The rows are grouped in 4 different ways at once. Each group adds its own fixed numbers to the row, and there is some noise. The rows also spread widely along 17 directions, which tell nothing about the answers.
Some rows, each with its group in each grouping after it:
[  2  -8 -16 -13  21  -2  18  -8  18   6  17   2  -1  12  -6 -12 -13   5
   3   7 -18  -3  -6 -34   5 -20   4  25  19   6  42  18   5  43  35 -10
 -17] | (3) k_993 k_553 (1)
[-31 -28 -23 -18  11   5 -11 -28   7 -31  -5  -1 -14  -3  -3   8 -24   6
 -24 -27 -19  30  21 -25  -1 -21   0  35  23  12  32  -6  -7  10  11 -37
  13] | (4) k_250 k_621 (1)
[ 11   0   4   0  -8 -15  11 -20   6 -19   2  35 -25 -24  11   3  -5  23
   3 -24   1   5 -18 -12 -13  21  11  14 -25  -1  19  12  -6 -22  16 -19
 -26] | (3) k_993 k_553 (5)
[  5  -5  44  24  -9 -30   4 -49   0 -24  17  -3  14  11  -1   6  30 -20
  -6 -16  18  47  11  17   7  10 -23  -4  -4   6  28  16  28  12 -15   2
   8] | (0) k_250 k_875 (3)
[ -2   9 -12  14   8   3   4  34  10   9  25  11  -8  40 -15  25 -27  34
 -18  28 -27 -34 -16   0   9   4 -34   5   7  -5 -12  16  25  34  55   5
 -18] | (2) k_889 k_875 (5)
[-17 -19   6  25   1  11   0  22   8   3  -1  -1  -5  10  -1  25  -8 -11
   5 -11  25  23  34  -1  12  10 -35   8 -23  -9   1  18  11  24  10 -19
  18] | (5) k_704 k_621 (0)
[-14  -6  22  36   0   6 -22  16 -24  25 -11   6 -24 -22 -30  21  19   7
   2  40  -3 -31  21 -13  23 -17   1  17 -18   4 -15 -16 -33  13  11  -3
 -10] | (1) k_704 k_875 (4)
[  0   3  37  11   6  -7  26 -20 -11 -32   3  -5 -15  47   0   8   5 -16
 -35   6   9  18   1  -7   8   0 -26 -17   0  19  15  -7  35 -27  26 -30
  -3] | (1) k_889 k_875 (2)
[  2   8  18  24  11 -24   0   8   0  -2  33   6 -15  21 -10  25   7  25
 -14  34 -11 -41 -25  11 -16  10  -5  -4 -16  -2 -19  12   3   3  39  13
 -13] | (5) k_993 k_875 (4)
[ 11  -7  -7  33 -29   1 -14  -9  12 -27 -14  29   6   1  20   9   8  12
  11 -29  13  16  -6  -2  10   7 -10  16  -4  -1 -13  16  24  20   6   9
 -21] | (4) k_889 k_875 (3)
[-15 -47   4 -18 -24  12 -10  -4  18 -20 -22 -23  -2  19  12  31   4  25
 -10  -7 -36  -4 -32   7  -6  14  -7  21  -9  15 -36   8  10 -35  -1 -46
  -8] | (2) k_250 k_875 (0)
[-21   6  26   3  22 -10  10 -38 -10  -6   4 -21  -2  16 -11  -9   4 -12
 -22  14 -32  38   1   5  -2   4 -28  13 -13   9  32  23 -31 -12  17 -17
  -1] | (0) k_993 k_553 (2)
[ -8 -10   3  -7  -7 -35  10 -36  -3 -16  40  21   5 -11 -13  17 -12  25
 -16  20 -31   5 -23   5 -33  -6 -14  -3  -4   4  16  12   2  -9  14 -19
   2] | (4) k_993 k_875 (1)
[ -5 -15  -3  10   3  18 -20 -11   7 -32   4  35  -1   0  -6  22 -18  23
 -14  11 -19   2  -5 -13 -12   5 -15  13  -5 -14   6  -8   3 -13  19 -23
   4] | (3) k_250 k_621 (5)
[ -2  11   1   0  23  13  35   0 -32 -10   9   4  14  -1  -3 -10 -26 -25
  -5  -5  26   5  28 -30 -18 -17 -19  -2  -4   5  26   1   1 -11  10 -33
  15] | (5) k_889 k_875 (3)
[  0 -31   3   3  11   5 -17  -9  16 -38  13 -13   7   7  32  14  15  -1
  28 -29  28   2  16  21 -33  25  16  18 -24  -2 -22  15 -17  -3  14 -18
   4] | (3) k_993 k_621 (2)
[-30  19 -17  -9  -5   6  25  14 -24   1   8  -4 -16  34  -5   7 -29   0
 -25 -37  17   4   0 -15  18  -5 -34  12   7  47 -12   9   1   1  40 -48
 -23] | (3) k_993 k_553 (1)
[ -6  16   1  -1  -2 -16   5 -10 -15  -3  38  21  31 -37 -22  -8 -19   7
   8   1  22 -15  29 -13  -9 -34  13  -2   2  -3 -12  -2 -25  49  16   2
  -1] | (4) k_889 k_875 (5)
[-13  -9  29   7 -15  -5  -8  -3 -19 -26 -15 -34 -17   0  -6  29  24  -1
 -20 -33  42 -20  21  -2   5   8  29   5  -6  23 -37 -29   3 -10 -22  -9
   8] | (0) k_704 k_553 (3)
[  2   8  -7  15   1  27  -2  23 -23 -13 -14   1  20  20   5  12   4  -5
   1  -1  41 -43  -3 -33  -9 -13   8   7   4  15 -37 -16   7  11  15  -1
  -1] | (3) k_889 k_621 (1)
[ -9 -38  16   8  10  21   2   5  -4 -25 -26 -49 -10  35   3  41  14 -23
 -26  20  22   4  19 -15  -6   7 -23   5  -3  -6  15  -4  37 -20  -6 -26
  50] | (0) k_993 k_553 (0)
[-13 -15  19   5  16  -7  22  18   6  34  41  21 -24  -9 -21  18 -18  17
  25  -7  -4   4  15  11   9  10   0   5 -27  -4   3  12  -3  31   9 -23
 -27] | (5) k_704 k_875 (5)
[ -7 -28  39 -11   4 -23   9 -22   7 -36  18 -14 -34  10  -4  24   3   4
 -15 -21  26  -2  28   4   6   4  24  -8   7  23   9 -30   7 -20  12 -45
  -9] | (2) k_889 k_621 (5)
[  5 -35 -11  -2   6  43 -17   6 -31  -7   8 -10   1 -33   4  30  -7  10
  29 -16  10  -7  26 -12  -3  13   5  29   4   0   4 -16   5  -4 -33 -36
  11] | (1) k_250 k_553 (4)
[ -9 -55  31  -2 -12 -23  -5 -37  29 -25 -26 -28 -18  -4  -7  24  26 -22
 -23  10  19  15  32 -22   9 -15   9  12   0   1  37 -17  19   1 -10 -26
  33] | (2) k_250 k_553 (5)
[ -5 -39  20  -6 -16 -24  -3 -43  10 -17  17  21   8 -17 -15  21  -4  11
 -17  22 -13  14  -3 -13 -18  -8 -12  -1   0  -5  35  -5  15  -8  -4 -36
  21] | (0) k_250 k_621 (5)
[-20 -18   0  40   1  -2 -15  -4 -32  42 -22   9 -19 -15 -19  26  23   2
   7  16 -23   0 -10 -15   5  -5 -10  35 -21  -2  23   4  -9   7 -18   6
   0] | (1) k_993 k_875 (4)
[  2  -8   8  44   8  26 -11  29  11 -11 -27  46 -42  19 -12  27   1  24
  -5   3   5  -6  -6 -24  14   6  13  14 -19 -19 -17 -22  26   3  12   2
 -26] | (3) k_993 k_875 (3)
[  0 -36  49  -4  -9   1   5 -16  18   9 -12 -38  13  -3 -12  14  29  -3
   3  21 -15  16  -3   2  11  11   1   5 -27  -6   7  10   8  13 -34 -15
  19] | (0) k_704 k_621 (2)
[ -4 -16  24  11  21   7 -15 -18  -2 -12 -19 -36 -24  24  -3  22  31   5
 -13  13 -38   1 -21   4   9  22   0  26  -3   5  25   8  -2 -19   4  -3
   3] | (3) k_993 k_621 (4)
[ -9  -7  -6 -15 -26   6  21  12  14  22   1 -16  28   7 -10 -13 -20  -1
  -1   8 -16  -8  -1 -20  34 -34 -31  13   9  25  -7  26  -3  42  33 -35
 -18] | (5) k_889 k_875 (3)
[  2 -22  -4  12   7   3  14  -8 -16  11 -14   2  23  -2   0  16   8 -21
  16  -2  24  -9  -1 -40 -33  -9  11  13  -8  -9  23  -2  19  12 -29   2
  23] | (2) k_889 k_553 (5)
[  4   3   3  -6  11   7  26  -7 -28   2  12 -39   4  20  18   9   7 -20
  16 -70  42  22   9  -1  11  28  -4  15   6  24  28  18  37  19 -23  -8
   0] | (0) k_993 k_553 (5)
[ -9  -8  31   2  -9 -18  16  -6   7 -12 -24   5 -34 -40 -18   2   6  -2
 -14  -9  27  11  27 -20   7 -12  28   3 -36  -6  -1 -15 -13  -5 -13 -26
   7] | (4) k_993 k_875 (3)
[-19  -1   2   2 -16  32 -15  10 -15 -16 -15 -12   4  -8 -29  20 -23  13
 -40  18 -23   4  22 -22  23 -13 -35   7   7   2  -2 -19   3   2   0 -32
  30] | (1) k_704 k_621 (3)
[ 10  -6  20  16  12   9  -9   3  11 -22  12 -17  -1  33 -10  16  11   9
 -12  17  -5 -16   4 -11  16  -3   5   1  13  -2   7 -11  29  28  13   6
   2] | (1) k_993 k_621 (3)
[-21 -20  -5  26  14  22 -11  -8 -22  13   8  25  16   8 -24  33  -6   5
   9  33 -32  17 -13 -13 -19 -12 -28  14  -8 -16  19  -2  10   5 -16  -4
  13] | (4) k_993 k_875 (5)
[-29  -8 -35  10  18  25 -17  19 -36  17  -3  15 -27 -12 -17  28 -33  23
 -15   5 -26 -15   8 -24  -9   2 -22  37   0   5  12  -2 -26 -10  19 -27
  -1] | (0) k_704 k_553 (4)
[ 25  -2   0  17 -14 -10  -6 -18   5 -48  12  26  -9  13  27  10   7  11
  -5 -32  27   2  -4  -7   5  21 -11   8   7  17  16   6  28 -13  29 -16
 -19] | (3) k_250 k_621 (3)
[-12 -19   8 -12   0   4  12   9   9  -7 -13 -27  -3  14 -15  15  -3 -14
 -29  29  16 -23  11 -33  -4 -23  -4   5  -8   4  -4  -3   2   6  26 -37
  28] | (3) k_993 k_553 (4)

New rows, each followed by its group in each grouping:
[-11 -48  -1   7 -16  -8 -23 -18  13 -25  -4  -7 -10 -27  10  14  11  -7
  14  -7  28  -7  40 -11  -5 -19  16  27  -1  13   3 -10 -28   3  11 -32
   1] | (5) k_993 k_553 (3)
[  7  -8   2  19 -45  -4 -20 -20   0 -15   7  37  34 -24  16  -4   9  10
  27 -32  28   5  -2  -1   2 -11   1  14  -4  18 -38  10 -12  20   3 -13
 -36] | (0) k_250 k_875 (3)
[ -7  -7  25 -10  -7 -15  22  -5   4  -1 -22 -19 -40 -25  -1   5   0  14
  -8 -30  -6  -1  -3  -3  13  24  20  18 -33   8   1   9 -13 -15  -7 -21
 -16] | (5) k_889 k_553 (5)
[ -9  19   0   2  17  30  25  30 -17 -13 -19  23 -15  26   1   6 -25  -2
 -23 -20  21  -6 -10 -26 -14  10  -9   3 -32   0 -34   4   9 -30  24 -39
  -6] | (3) k_250 k_875 (4)
[ -6 -18  13   6  42   7   8 -18 -16  23   1   2   3  11  -8   6  12  -3
  16  21 -40  -1 -26 -16 -35   1  14  21 -16  -9  29  16 -15 -11  -9  -6
  -8] | (0) k_704 k_875 (4)
[ 22   8  35 -11  -2 -20   6 -22 -10 -10  35 -32 -12 -17 -12   8  14  36
  -3  15 -29 -28  -9  13  41  15   6   2  22  23  30   0  -1   8  12   0
 -26] | (4) k_889 k_621 (5)
[ 26 -10  29   6   4 -18   2 -34  13 -35  26 -11  13 -19   3   5  18   2
  14 -25  16  19  20   8  -5  22  19   6  -1 -13  23   5  24  24 -30  14
  11] | (2) k_250 k_553 (3)
[  3  -5   2 -31 -11  40  36  23 -12  10 -28 -32  19  -7   0   2 -22  11
  -6  12 -25  -6 -23 -19   5   8 -25   8 -28   3 -19  20   8 -23 -13 -49
   9] | (4) k_889 k_875 (2)
[ 14  20  30   2  -2 -17  24 -10 -30  -3  12 -19  -6 -10  15  -7  23 -17
  14 -55  67  -5  12  -7  15  15  21   1  -9  38   1   7  -4   3  -2 -17
 -23] | (0) k_993 k_621 (4)
[-38 -20  25  -4  20  13 -12  15  10  22  11   3 -27 -10 -32   9 -17  18
   8   8 -18  -1  28   4  28 -10  15  23 -19   5 -17  -8 -55  23  22 -45
 -34] | (0) k_250 k_621 (5)
[ 11  -7  11  10  27   6  -4   6 -15 -45  18 -15 -20   5   6  30  14   6
   2  -2  42 -35  21  -2 -23   7  34  -1   3  -3 -16 -28  17  -7   0   6
  11] | (4) k_993 k_875 (1)
[-19   7   3 -18 -17 -31  38  -5  -8  18 -12   2 -25  -2 -17  -2 -24  20
 -46  -1 -22  -7 -27 -28   8  -7 -16   7  -7  25  20  13  -2  -9  25 -43
 -10] | (0) k_889 k_621 (1)
[ -7 -22  22  21 -15 -27   4 -47 -16 -12  17  37  16 -20  -8  15  18 -10
  14 -24  29  32   3 -20 -21 -14  15  -5  -9   5  14 -12  14   8 -34  -3
   1] | (4) k_704 k_553 (0)
[-14   9  52  28  12 -26   9 -15 -17  10  18 -21 -20  21 -20   8  33 -14
  -6  16   3   3  13  12  34  -6 -15  -3  -5  27  11   4 -13  11  21   5
 -22] | (5) k_704 k_875 (0)
[  2 -16  27  16 -20  29 -19  10 -12  -9 -33 -13 -23 -38  -7  24  20  19
   6  18  -5 -13   9   1  29  21  -5  24 -29   6 -17 -12 -26 -35 -16 -32
  -8] | (3) k_250 k_553 (3)
[-42 -48  -2  15   3   7  -5  -6 -14   8 -16  -6 -10  20  -7  40   9 -14
   8 -35  10  34   6  -5 -14  -6   1  21 -14   5  -5  -6  20   4 -34 -24
  16] | (4) k_993 k_875 (0)
[-14 -36  -4 -12   6  18  21  20 -25   6  13 -26   0  23 -10  42  -9  -9
   3  -1  33 -29  12 -20 -12 -10   2   4  11  24 -10 -23  33   3  -9 -47
  18] | (3) k_889 k_553 (1)
[-14 -15  26  18  19  -8  18 -14 -17  12 -13 -14 -20  32  -5   9  25 -27
   1  -7  18   8   9 -19  17 -18  10  14  11  27  24  -8  11  13   2 -13
 -18] | (0) k_889 k_875 (1)
[  2  -2  -7   8  -5  19  -1 -12  -9  -8 -46   6  -9  -7  -1   6   1  12
 -25  13 -38  11 -30 -35  10  10 -30  32  -7  -2  38  11  10 -23  -2 -13
  11] | (3) k_250 k_621 (1)
[ 11  -9   6  -8   5  19  47  24   5  17 -38  -6 -34  11  14   1 -12   4
   1 -12 -14   9 -21 -25  16  20 -11  16 -30   2  21  25  31 -17   1 -45
 -17] | (1) k_889 k_875 (1)
[ -7 -25   4  10 -15 -29  -6   5  -2 -19   1  -2 -39 -10   1  29  13   8
 -16   6  43 -43  27 -15  -6 -18  23   9   0  17 -13 -25   3   3  28 -20
   2] | (1) k_993 k_875 (1)
[-23   3  17  -6  -2  12  14   6  -5  -4 -18 -28 -20  32  -8  14  -2  -2
 -25  -8  -4   1  -9  -5  21   7 -19  10 -14  25 -12   7  -5 -17  23 -38
 -11] | (3) k_993 k_553 (5)
[ 39  39  14   8  -8  13  11  -8 -16 -10 -17  -9  29 -14   9 -30  18   6
   4  12 -15 -21 -27 -29  13  -1   3   9  -5   0  10  19   1   7   2  25
 -17] | (1) k_993 k_875 (3)
[ -4  -4  40  23 -19 -15   6  22  14   1 -47 -38 -40  12 -20  28  25   0
 -50  31  16 -18   4 -15  34   9 -14   1 -31  -3  -4  -2  20   1   6  -5
  28] | (0) k_993 k_621 (3)
[  7  13  35 -13  -8 -39  42 -25  30  -7  16  -7   5  -2  -5 -19  -3   8
 -11 -20 -14  21 -17  11   6  10   5  -7 -20  -4   3  37  16  34   3   6
 -12] | (5) k_889 k_875 (1)
[  1  -8  21   6   1  43  22  28  -1  14 -37 -13   0 -22 -23  12 -12  -2
   4  -7   3  21  17 -20  23  16  -2  11 -35 -28  -4   1  19  20 -47 -18
  24] | (3) k_889 k_553 (3)
[  2 -10  17   4 -34  27  -8 -21   5 -35 -47 -14  13 -25  -4   6   1  -4
 -25  16  -3  31   9 -21  21  -3 -30  14  -5  -5   5   1   3 -12 -16 -22
  24] | (0) k_993 k_553 (1)
[-12 -14  -1  13  28  12  -1  -1  -5   0  42  26  14  32 -13  18 -22  10
  11  23 -19 -15  -6 -10 -16 -14 -11   2  13   4   9  -3   0  15  32 -15
 -19] | (5) k_889 k_621 (5)
[  6  -4  29 -13  13  17  16 -23 -13 -22   0 -31  -1   7  11   6   8 -13
   4 -14  -5  24   6   5   9  29 -23   6  -9  18  39  16  -1 -36   0 -40
   5] | (3) k_704 k_621 (5)
[ -7   1 -22   6 -22  18 -27  11 -11   0 -13   6  -1 -33  -2  10  -9  27
   2 -16  -4 -17   0 -10  15   2 -10  35  -7  10 -20   9 -32  11  18 -16
  -9] | (3) k_993 k_621 (4)
[-25   4  17  24  14  19 -15  14 -35  10   2   1   0  -9 -28  14   0 -15
  -4  15  34 -10  44 -10  15 -25  -8  11  -8   8 -26 -17 -30  18  10 -18
   3] | (0) k_250 k_875 (4)
[ 18 -10  30 -24  15   9  25  10  18   3  12 -44  12  -3  -1  -8   6  10
  19  20 -19 -28  -3   3   5  13  18   6 -18   0   0  23 -14  12   7 -27
  -7] | (3) k_889 k_621 (3)
[ 30 -37 -20 -19 -28  -1   5   3   4  -9  29  29  29 -51   4  23 -25  38
   8  22   6 -28  -8 -25 -34  -2  -8   1   1 -25   7   6  40  10  -8 -28
  28] | (0) k_250 k_875 (0)
[ -7  -6   9 -28 -16 -28  26 -25 -26 -20  19 -39   8  -9  -4  16   4 -11
 -25 -36  43 -11  12 -11 -12  -3   6   1   8  31   4  -8  25   4 -16 -28
  33] | (3) k_250 k_553 (1)
[ 35 -15  -5  20  -4  28 -10   9   3 -14  34   6  31 -14  18  23  -1  17
  47  14   7 -10   2  15  -4  29 -22  10  -5 -18  -7  30  17  25   0   2
  -6] | (4) k_889 k_553 (4)
[ 16   5   7 -16  29   9  15 -11  11 -10  37 -28  27   5   9  -8   0  10
  30  14 -31  -6 -10  11 -17  17   5  13  -5  -5   9  41 -13  24   7   6
 -13] | (4) k_704 k_553 (1)
[-21 -37   8 -19   9  13  -6 -11  14   7   3 -40  18   2   4   6   4 -14
  28 -21  -8  18  23   9   6   0   0  31  -6  12   6  19 -25  22  -7 -38
   1] | (2) k_250 k_621 (5)
[  7 -11   7 -10 -14  -7  10 -26  15 -21  27  29  19 -12  20 -19 -13  10
  22  -2 -11  17  -9  10 -22  -1 -13   5 -17  14  -1  33 -34 -21  37 -54
 -40] | (0) k_993 k_875 (3)
[ -4  11  28  30   7   4  -1 -41 -37 -16 -14   4  19 -18  -3  -6  29 -36
  10 -20  39  35  26 -21  -5  -7   6   9  -5   8  21  -8 -15   3 -33  13
   7] | (0) k_704 k_553 (1)
[-21  16  26  10  -7 -19  10  -1   5 -10  29  20 -29  -9 -29  20 -23  26
 -27 -11  -6  25  10  19  14  20 -19  -7 -31  -2 -22  12  -8   9  17 -22
 -11] | (4) k_704 k_553 (4)
[  3   6  16   8 -25 -36  14 -22   8   9  -5  12 -28 -35  -1  -8   2   4
 -11  -2  -3  18  10 -11  34   6 -26  18 -24   8  46  30 -12  10  26 -23
 -17] | (1) k_250 k_553 (5)
[ -7 -15 -11  28 -17   6  -3   0 -18  20 -12  11  14  -2   9  12   9 -14
  17 -24  31  22   6 -13   3  -1 -27  24 -13   6   7  16  17  25 -11  -4
   3] | (0) k_993 k_875 (2)
[-11 -20 -16  10 -19  20  -8   9   7   9 -17 -11  18  18  -4  24  -8  -6
 -12  -8  -3  18   6 -21  23  -2 -44  22   1  -4  16  17  43  44  -5 -11
  32] | (1) k_250 k_621 (5)
[  1  17   3   9   2  -7  23  -2 -37  13 -33  -9  -3 -12  -8  -6  14 -10
  -8  -8  25 -33  -8 -52  -1 -18  29  18   0  19   6 -17  -5   3 -15  10
  -7] | (2) k_889 k_553 (1)
[ -6 -18 -12  -3  -5 -15   1  -2  21 -21  41  19  28  13  -2   2 -20   8
   9 -15  24 -30  10 -17 -24 -32  26   1  15   7 -33  -3   2  52  31  -7
 -15] | (5) k_889 k_553 (3)
[ 39  -7  29  21 -10  30   2  19  12 -15 -12  16   5  -4   5  15  14  15
  13  43   2 -24 -21 -15   1  12   0  -7 -30 -24 -23   4  24 -12   1  -8
  -9] | (1) k_993 k_875 (4)
